The same things were measured in two ways. Each way mixes the same 11 hidden numbers, adds some noise and spreads widely along 5 directions of its own, which tell nothing about the thing.
(in the rows, 128 means zero)
Some things both ways: the first way, then the second way.
[ 61 147 111 170 172 157 186 173  94 147  75  84 166 134 154  29 144  89
 146  92 106 103 110 151 126  81]
[163 102 142 114 119 119 137 108 138 121 120  94  87 113 111 136 121 100
 156 137]

[163 129 152 121 122 138  83 147 113 118 139 136 105 145  99 155 108 170
 145 140 120  52 163 144 139 145]
[174 102 151 135 133 132 131 105 140 129 100 132 147 124 114 118 116 114
 112 139]

[ 89 128 133 113 183 154 119 108 118 152 113  88 139 142 126 109 126 122
 149 132 139 145 127 121 172 131]
[128 163 101 134 128 145 105 144  83  95 106 131 130 151 193 168 171 141
 141 134]

[146  95 135 103 156 140 131 120 121 177 109 167  88 124 137 162 128 122
 122 163 153 147 183 176 156 155]
[158 122 100 129 169 140 132 102 112 118 136 162 130 103 139 128 129 151
 120 145]

[101 133 129 170 173 145 161 144 109 129  94 128 131 143 133  92 170 127
 119 148 118 105 107 138 118 118]
[164 144 113 103 115 134 131  95 122 133 128  95 124 109 150 146 118 119
 132 116]

[127 113 111 144 154 143 129 120 109 123  80  99 174 123 125  96 144 114
 128 161 148 141 141 120 154 111]
[157 124 105 112 156 130 154  87  93 106 113  71  68 117 131 184 126 113
 166 109]

[132 151 126 166 137  87 171 137  89 109  82 108 159 155 109  60 139 128
 106 125 121 170 124 128 152 113]
[154  99 179 109 116 136 117 113 129 134 144 165 172 124 141 105 126 128
 124 165]

[138 128 103 174 138 143 153 153 116 122  65 131 164 140 125  97 151 117
 140 132 140  84 112 136 131  86]
[100 118 150 134  98 126 137 111 150  92 102  61 100 167 131 163  90 151
 164  65]

[ 88 141 126 162 156 152 130 169 112 124 138 152 132 166 114 140 116 126
 150 100  99  94 106 182 119  99]
[122 114 142 168  46 116 121 122 157  97 101  49 112 123  87 135 163 117
 174 134]

[102 142 107 152 211 125 209 125 110 152  56 108 156 130 162  53 187 103
 127 119 112 122 117 156 117  82]
[197 113 149 121  85 112 145  69 130 161 136  79 178  91 122 139 133 138
 142 122]

[107 118 130 125 138  97 143 167 120 114 114 164 134 134 139 159 127 137
 145 154 132 125 144 160 126 138]
[128 121 133 148 116  93 106 167 120 105 102 162 122 127 141 142 165 111
 127 171]

[138 127 147 137 109 132 116 149 112 132 133 125 147 151 114 112 134 157
 120 161 133 102 111 107 162 158]
[141 122 167 134  96 136 101 151 168 113  97 175 172 181 130 121 108 163
  93 104]

[120 145 136 134 163 135 156 132 135 133 104 156 115 139 127 121 157 171
 135 138 107  70 137 144 150 119]
[186 122 128 135 127 109 101 106 118 126 124 137 135 136 132 111 141  96
 128 135]

[110 123 147 156 120 105 143 173 117 113 104 148  94 133 111 149 125 158
 137 136 175 113 132 142 122 139]
[136  90  95 135 119  73 112 131 140 134 124 152 108  89 120 114 115  99
 135 168]

[ 86 112 155 121 127 137 128 157 131 146 104 132  94 127 126 139 139 163
 151 159 176 111 164 143 150 142]
[185 109  70 113 157  72 136  81 106 140 122 114  97  71 144 160 137  90
 160 141]

[151 101  81 153 195 160 171 104 120 118  47 177 106 104 126 150 133 129
 139 146 156 107 147 151 134  79]
[131 119 116 115 100  98 132 104  81 139 140  80 127 126 128 159 133 109
 136 135]

[162 130 136 129 147 135  87 139 107 103 123 131 115 161 103 165 120 153
 146 158 125  88 123 102 131 149]
[119 155 140 136  97 143 116 117 118 104  98  99 147 157 137 156 112 127
 121  84]

[107 175 168 148 117  69 110 186  95 122 153  84 152 179 107 102 105 128
 129 101 103 138 106 116 149 180]
[158 127  65 122 154 121 124  78  97  96 147 125  66 106 111 144 123 119
 153 115]

[141 133 161 161  68  76 107 187 111  69 153 144 156 162  96 137 117 175
 147 126 148  54 103 163 102 144]
[142 102 148 141 124  97 141 128 170 118 108 131 114 106 106 130 119 133
 130 133]

[137 157 126 160 157 147 127 156 119 124  88 111 136 136 123 113 119 134
 166  89 113   4 125 142 130 111]
[158 111  95 112 160 112 116 128  86 106 105 160  82 143 138 155 110  97
 118 141]

[104 137 153 139 174 133 136  94 109 121  96 112  92 143 111 113 139 152
 149 144 160 121 110 114 158 150]
[134 160  97 130 149 126  92 130  93 109 126 183 142 116 168 125 146 103
 109 154]

[104 142 149 130 151 114 100 125 108  95 158  64 177 145 113  99 120 151
 146 125 126  84  90 104 129 154]
[140 147 149 169 107 139 113 173 149 106  81 130 137 153 139 127 153 140
 105 134]

[ 80 148 147 147 177 127 129 142 124 129 131 108  96 139 106 131 124 175
 129 114 129 104 124 113 144 145]
[189 114  71 124  90  93 125  68 108 155 156  72 115  97 109 124 116 115
 138 124]

[149 146 125 170 157 117 191 132 100 138  86 143 146 161 136  67 168 114
 115 121 114 102  90 166 119 111]
[161 148 114 115 137 133 132  78 124 130 137 100 140 113 138 142 140 123
 140 104]

[110 128 137 106 138 127 137 127 107 134 113 114 112 136 119 113  88 156
 157 125 158 150 135 108 170 130]
[132 131 135 135 130 106  98 134 102 122 137 152 138 141 134 125 159  98
 133 145]

[119 117 141 112 170 152 145 147 107 186 112 122 118 122 172 111 136  91
 145 134 129  85 132 167 126 169]
[172 134  99 137 157 130 134 116 136 122 107 170 130 107 105 139 124 142
  90 123]

[ 60 126 115 128 191 134 180 152 116 165 117 122 128 119 149  96 130 121
 122 116 118 146 133 160 131 118]
[120 147 145 133 108 158 122 133 143 121 165  92 117 153 170  98 104 185
 135 109]

Other things, the second way, with their names:
(444): [129 128  96 130  86 116 131  92 114 128 133  77 137 110 106 152 149 125
 139 128]
(159): [174  97 156 155 120 103 103 127 162 122 106 170 157 127 119  95 147 118
 123 155]
(379): [106 149 100 150 117 118  97 179 110 105 112  90  74 197 170 134 130 125
 135 112]
(461): [153 128 116 126  88 133 125 111 144 146 135  86 141 138 138 114 103 152
 118 114]
(209): [186 111 145 159 113 125 128 102 157 114  99 115 134 116 101 112 131 128
 123 130]
(357): [142 135 101 129 125 127 112 149 120 123 133 158 107 146 134 136 106 160
 113 112]
(9): [150 144  90 131 164 104 125 129  86 139 138 146 130 105 179 148 155 135
 127 148]
(95): [106 137 105 160 126 112  88 147 151 107 108 108 107 196 163 105  99 132
 135  80]
(44): [168 134 134  85 102 143 142 118 104 137 177 141 113 135 106 164 116 183
 120 103]
(314): [108 123 131 163 124  99  99 140 145 108  99 157 143 102 112 112 154  79
 129 161]
(401): [125 122 146 124  86 142 145 146 159 137 136 118 142 131 125 120  98 188
  89 134]
(393): [163 127 106 144 159 113 127  90 141  95 119  92  71 134 157 119 101 132
 152  94]
(455): [140 143 135 155 122 108 120 108 153 120 102  76 123 123 126 127 140  95
 150 101]
(56): [161 126 100 123 134 117 159  66 132 144 120  99 153 101 122 149  81 156
  98  89]
(134): [141 150 125 155 120 133 126  98 138  90 107  99 100 122  57 145 139 103
 132  87]
(308): [142 181 101  86 172 135  98 109  52 118 134 122 112 151 214 170 143  72
 156 103]
(223): [114 125 145 143 120 132 123 143 122 112 145 117 117 160 156 127 122 176
 142 119]
(400): [171 145 106 104 161 131 156 129  89 137 133 125 111 111 155 182 170 148
 124 144]
(349): [166 142 118 131  83 151 112 102 124 113 137 102 139 147 142 136 141 168
 146 104]
(77): [154 134 129 136  91 112 109 133 109 119 143 135 122 117  99 137 178 115
 139 154]
(68): [153 117 157 115  89 132 117 108 135 144 185 167 166 123  92  91  99 168
  94 130]
(369): [ 95 138 137 150 113 130  79 195 161 115 126 157 102 162 155  83  99 122
 125 131]
(88): [160 131 127 131 132 159 109 104 147 100 127 151 109 121  92  98 116 108
 121 127]
(255): [180 121 107 133 128 107 111 131 129 149 160 146 109 138 100  97 132 131
 109 133]
(299): [151 107 123 147  66  98 111 133 138 130 113 137 166 105 143 133 160 151
 139 166]
(2): [136 129 154 158  95  84  98 158 146 131  89 114 140 123 125 133 171  68
 155 144]
(7): [193  99 144 139 130 113 129 114 142 142  89 138 154 104 100 113 142  84
 101 170]
(168): [134 119 162 120 125 141 139 123 139 114 109 139 136 144 110 141  94 142
  99 111]
(293): [155 125  94 145 100 106 106 123 113 124 123 135 124 121 115 152 143 137
 150 116]
(124): [156 167  67  88 154 152 118 116  48 115 145 164 115 147 182 185 125 161
 112 108]
(300): [168 155 139 122 134 139 109 152  85 116 113 158 142 154 171 161 180 129
 123 142]
(97): [118 135 148 150 119 144 139 141 166 116 115  66 107 167 152 112 102 167
 122  98]
(350): [169 116 149 109 114 105 157  94 108 139  87 119 173  78 128 187 142 102
 114 150]
(54): [157 125 100 111 149 112 118 139  76 128 140 143  87 144 136 144 134 106
 119 148]
(363): [161 101 125 153 100  91 113 124 160 129 110 127 133 132 114 108 127 126
 122 136]
(120): [199 117  79 136  68  83 130  57 105 149 121  36 126  85  98 155 152  92
 161 124]
(454): [199 106  65 115 152 102 116 110  96 143 141 153  89  90 128 128 143  97
 141 170]
(294): [158 118 148 129  81 115  93 101 130 133 145 139 150 122  89 112 126  96
 148 119]

Some of these things the first way, each followed by its name:
[108 118 150 111 130 115 135 139 121 152 115  99 118 118 124 105 134 169
 104 177 173 174 140  56 189 176]  (95)
[ 87 123 147 113 147 170  96 148  85 137  99  64 114 134 133 101 102 113
 188 134 153  97 153 126 132 142]  (350)
[121 127 161 115 118 115 122 170  88 134 126 131  78 158 122 140  91 136
 165 132 149 134 139 143 128 167]  (314)
[136 146 147 134 130  91 110 155  81 108 145 100 166 174 127 107 119 115
 124 152 107 152  88  96 133 181]  (134)
[ 82 132 136 148 157 117 177 133 123 142  90 116 142 118 141  78 162 136
 108 153 150 137 121 121 160 139]  (363)
[ 93 153 141 141 182 139 152 131 117 141 108 107 153 137 143  82 158 129
 143 115 100  58 120 160 136 127]  (209)
[149 136 125 153 142 127 135 151  86 117  92  96 158 136 133  84 119 107
 136 126 126  95 116 120 126 134]  (168)
[129  83  94 121 194 174 158 115 151 164  84 173 112  96 152 171 153 130
 132 163 165  94 141 148 135 111]  (357)
[149 110 106 155 149 105 155  95 116  92 103 112 211 124 121  83 150 125
 116 134 158 114  92 150 129 101]  (400)
[155 141 122 142 153 131 148 105 112  98  68 117 137 153 102  97 163 168
 138 163 143 122 115  81 149 100]  (308)
[115 144 145 139 137  98 163 147  97 112 107 101 151 154 133  73 152 143
 133 142 135 127 100 114 122 138]  (455)
[136 112  97 125 169 114 170 137 131 133  94 159 146 117 138 144 125 128
 135 115 135 114 142 173 127  92]  (223)
[119 133 137 157 154 122 183  97 131 121  71 142 148 132 125  77 180 156
 125 146 150  94 117 153 159 106]  (159)
[111 122 101 143 186 132 155 103 131 109  94 107 161  98 122 108 139 156
 118 143 154 113 104  88 154 104]  (379)
[157 137  88 158 191 120 179 129 122 116  72 152 154 114 138 110 134 125
 134 101 115  49 115 155 116  79]  (54)
[149 114 127 140 145 135 125 161 105 143 138 190  84 153 115 180  99 126
 125 135 121 128 137 176 123 145]  (444)
[113 125 131 141 172 181 147 141 108 173 107 169  92 142 142 127 148 115
 120 162 103 113 137 164 145 138]  (88)
[127 120 115 151 169 116 166 123 112 120 103 159 113 126 118 134 128 146
 111 143 144 150 113 132 143 129]  (68)
[108 104 130 158 144 118 128 146 102 111 137 130 134 113 116 134 117 129
  99 157 155 148 116 131 125 158]  (401)
